There are 4 hidden switches. A switch that is on adds its own fixed numbers to the row, and there is some noise. The rows also spread widely along 3 directions, which tell nothing about the answers.
Some rows, each with its switches (1 for on, 0 for off) after it:
[  8.9 -18.5  -9.9 -20.0 -20.2   3.9  -1.8   5.4   8.3 -13.5  16.2  -6.1
   6.3 -12.6   2.9  11.8 -11.8   5.5  -8.9   1.5 -27.8 -11.3   5.1  11.7
  -1.0 -20.9   3.2  -8.7  12.3  -2.5  -1.1  -0.5]
1 0 0 0
[ -9.0 -37.1   9.0 -53.4 -37.7  -1.7  -1.1   9.0   5.5 -21.3  28.9   7.5
  -2.0 -10.0   3.3  -3.6 -27.4  12.4 -24.5   1.5 -12.9  15.1   1.4   1.2
   4.1 -18.1   6.0 -23.9  34.8   8.7 -22.3  31.2]
1 1 0 0
[-30.0 -24.5 -19.1 -19.9  -4.6  -6.1  20.6  19.3  29.3 -18.1  14.5   1.8
  28.0  -7.8  -3.4  15.7 -35.2   5.0 -38.4   1.0 -12.6 -15.0  -8.5   3.3
   9.5  11.3   0.2 -14.2  26.3  31.3 -45.2  11.0]
0 1 1 0
[ -2.6   1.5   4.5  -3.4   5.0   0.4  -4.3   6.1   8.7   8.3 -14.5  -8.6
  21.6  -6.6 -10.7   2.3 -17.4 -10.1  -4.4   5.1 -25.2 -12.2  -1.3   9.8
  -0.9 -10.9  -7.9  -5.9   1.0  13.8  -6.7  -2.9]
0 0 0 1
[-17.0 -11.9   2.2  -9.9  -9.4   1.6  13.1   8.4   7.6  -8.5   8.6  -5.0
   3.9 -12.4   2.9  -1.6 -24.8  -0.6 -17.0   7.7  -5.6 -11.3  -2.5   8.0
  11.9   2.2  -6.1  -1.9  13.9  12.4 -16.1  10.8]
0 1 0 0
[ -3.3 -10.6 -15.9  18.3   6.3   4.1   5.3  12.7   7.7   3.6 -22.6  -0.9
  17.6 -13.8  -2.5  -1.1 -14.8  -6.3  -7.7  -2.9 -19.7 -30.3   3.7  15.3
   4.6 -12.6  -3.6  -5.6  -1.1   7.1   1.4 -20.0]
0 0 0 1
[ -0.1 -44.7   9.1 -44.8 -36.7  -2.2   2.6   5.0  -0.2 -21.0  28.5  14.8
  -2.9 -11.6   4.8 -10.8 -10.5  22.8 -13.2  -7.8 -10.7   8.4   2.2   7.8
  12.4 -27.6  -2.3 -25.3  35.3  -3.3 -18.1  29.4]
1 1 0 0
[  2.1  -6.2  -1.2  -2.9  -4.7   4.8   1.9   8.9   2.7  -6.2  -2.9  -0.4
  -1.4 -11.2  -8.3  -5.0  -5.8   7.2  -8.4   8.6 -14.4 -11.5   7.8  14.3
   6.0  -5.5 -11.1  -2.4   4.8  -4.6  -0.8  -4.7]
0 0 0 0
[  0.8 -28.9   0.3 -50.8 -32.2  -0.5  -5.5   8.3  -2.8 -15.9  18.9   3.7
  -3.2  -4.6   3.0   0.3 -11.8   9.1 -10.5  -0.2 -23.2   8.4   6.3   5.5
  -9.4 -23.8   3.7 -16.7  34.2   7.8  -8.6  18.9]
1 0 0 0
[ -6.7 -17.2  -0.3 -26.0 -28.0  -5.2   1.5  26.8  -1.3  -5.0 -15.8   8.3
   8.7 -12.7 -20.9  -5.7 -14.2   4.7 -11.2  -4.8 -11.6 -10.4  -4.5  -3.1
  -2.8  -9.6 -12.9 -17.7  33.1   8.1 -10.0   6.7]
0 0 0 1
[ -1.0   0.3  -7.8 -12.6 -13.2   7.1   7.4   8.8  12.5   0.8  -1.0   0.7
   0.4 -12.0  -7.4   3.4  -9.7   3.4 -10.2   0.8 -16.6 -12.4   5.9  13.1
  -5.6   2.3  -1.5   2.1  11.1   9.5  -8.9  -7.6]
0 0 0 0
[ -8.7 -21.6 -14.4 -12.1 -26.8  -1.6  13.3  23.1   2.7  -6.9 -17.7  10.2
   6.7 -13.3 -13.2 -10.6  -9.2   3.9  -9.2  -1.6 -15.8 -17.1   5.9   9.1
   3.0 -12.9  -5.3 -10.4  20.2   5.0 -10.9  -1.3]
0 0 0 1
[ -9.5 -47.9 -21.3 -26.3 -21.5 -12.9  11.5  21.1   9.7 -28.9  16.2  13.9
  25.2 -13.8   0.7  13.8 -16.0  14.1 -27.3 -12.0 -25.1 -23.3  -5.5   6.9
  11.7 -33.9  -3.4 -42.0  31.3  -0.8 -21.1   4.8]
1 0 1 1

New rows, each followed by its switches (1 for on, 0 for off):
[  3.9 -26.3  13.1  20.0   1.3   4.2  -6.0  -3.9  -4.6  -9.3   5.6   5.0
  -8.9 -15.0  11.0 -14.3  -8.2  12.0   2.3   3.3  -9.3 -14.2  -5.4  21.1
  22.5 -15.8 -14.0  -8.3   2.4 -11.5   3.1   1.4]
0 1 0 0
[-18.2 -31.6  -1.0 -36.0 -30.9  -2.2  13.3  10.4   8.0 -20.4   9.1   4.6
  23.7 -13.7   0.2  -1.2 -32.5   0.1 -21.6   2.0 -21.8  -0.7  -3.6   6.4
   8.0 -29.8   0.3 -28.5  21.2  22.6 -30.5  14.7]
1 1 0 1
[  8.7  -6.1  32.9   4.7  -1.7  -4.0 -14.2  -4.8  -6.3   8.4  -0.7  -9.5
  -9.4 -10.8  -7.8 -15.6  -6.2   1.9   5.8   3.6 -10.3   9.9   1.7   5.6
   2.1 -17.0 -19.0   2.7  -1.8 -15.3  15.7  -1.2]
0 0 0 0
[-15.5 -31.2 -15.9 -15.1 -28.8   6.7  18.9  22.1  -2.7 -13.7   4.9  20.4
  -2.5 -15.6  -6.5 -16.9 -16.9   6.2 -16.7  -3.2  -4.9 -17.6  -7.5  13.3
   5.2  -3.2   5.9  -9.0  36.2  13.2 -30.0  13.5]
0 1 0 0
[ -3.8 -42.3  17.5 -40.6 -38.4  -5.5  -5.6   0.2  -5.9 -20.9  28.3   9.0
  -6.6 -16.9   5.4  -9.1 -14.8  13.3 -14.9  -1.8 -13.9  13.9  -4.8   7.2
   9.9 -23.7  -2.2 -30.4  30.0  -1.9 -12.7  27.3]
1 1 0 0
[ 19.5 -22.4   9.3  32.0   7.0   1.1  -6.9   8.9 -14.7   0.3 -22.8   0.0
  -3.9 -17.5   0.6 -21.3   7.2   9.6   6.0  -4.0  -6.7 -22.0  -0.6  25.0
  14.2 -34.5 -19.8  -9.0  -0.4 -26.4  21.9 -13.1]
0 0 0 1
[ -0.7 -24.8  14.1 -10.9 -10.2   5.4  -2.3  -8.0  10.9 -16.4  20.8  -9.9
  10.3 -21.6  11.9   1.7 -27.4   4.5 -14.0  -0.8 -29.7  -1.3   0.4  15.6
  13.4 -30.0   3.5 -16.0   0.4   2.3  -3.0   3.0]
1 1 0 0
[ -0.2 -46.8  -3.8  -8.8 -30.0   5.3   9.1   4.6  -3.8 -24.1  22.7  19.1
  -6.9 -20.7  12.9  -8.3  -8.0  16.5 -12.7  -4.0 -13.2 -11.2  -0.3  26.8
  10.1 -31.8   1.2 -26.8  25.8  -4.7  -8.5   8.2]
1 1 0 0
[ -3.6   2.9   2.3 -20.7  -9.1   6.1   2.0   8.1   6.6   8.0  -1.1  -4.1
   4.8  -9.4 -11.7  -0.1 -16.7  -0.4  -5.1   9.9 -14.5  -4.3   4.2  -0.8
  -6.8   6.8  -3.1   7.0  18.8  12.4  -1.8   1.3]
0 0 0 0
[ -7.1 -21.4 -22.7  17.1   4.2  16.3  14.3   6.0  27.9 -15.8   2.9 -13.7
  39.6 -20.4  20.9  23.2 -32.7 -13.8 -26.9  -2.6 -39.5 -32.7  -9.6  18.5
  15.9 -30.6   8.1 -19.7  -8.2  12.8 -18.2 -22.9]
1 1 0 1
[ -3.7 -17.4  10.2   9.9  -3.1   1.6   5.0   4.3   5.7  -8.2   4.8  -1.4
   4.1 -15.7   2.1  -5.1 -20.6   6.7  -1.5   3.1  -5.2 -13.5  -1.5  17.4
  12.9  -6.1  -3.5  -5.7   4.4   1.2  -8.9   8.2]
0 1 0 0
[ -6.1 -29.8  37.6 -41.7 -23.8 -10.0 -11.4  -7.5  -0.1 -13.1  32.2  -7.1
  -1.9 -12.1   3.1  -5.5 -26.6  11.7  -1.1  -1.0 -14.2  28.3   2.7  -2.5
  12.3 -30.3  -5.2 -23.5  13.8   5.7  -0.5  31.2]
1 1 0 0
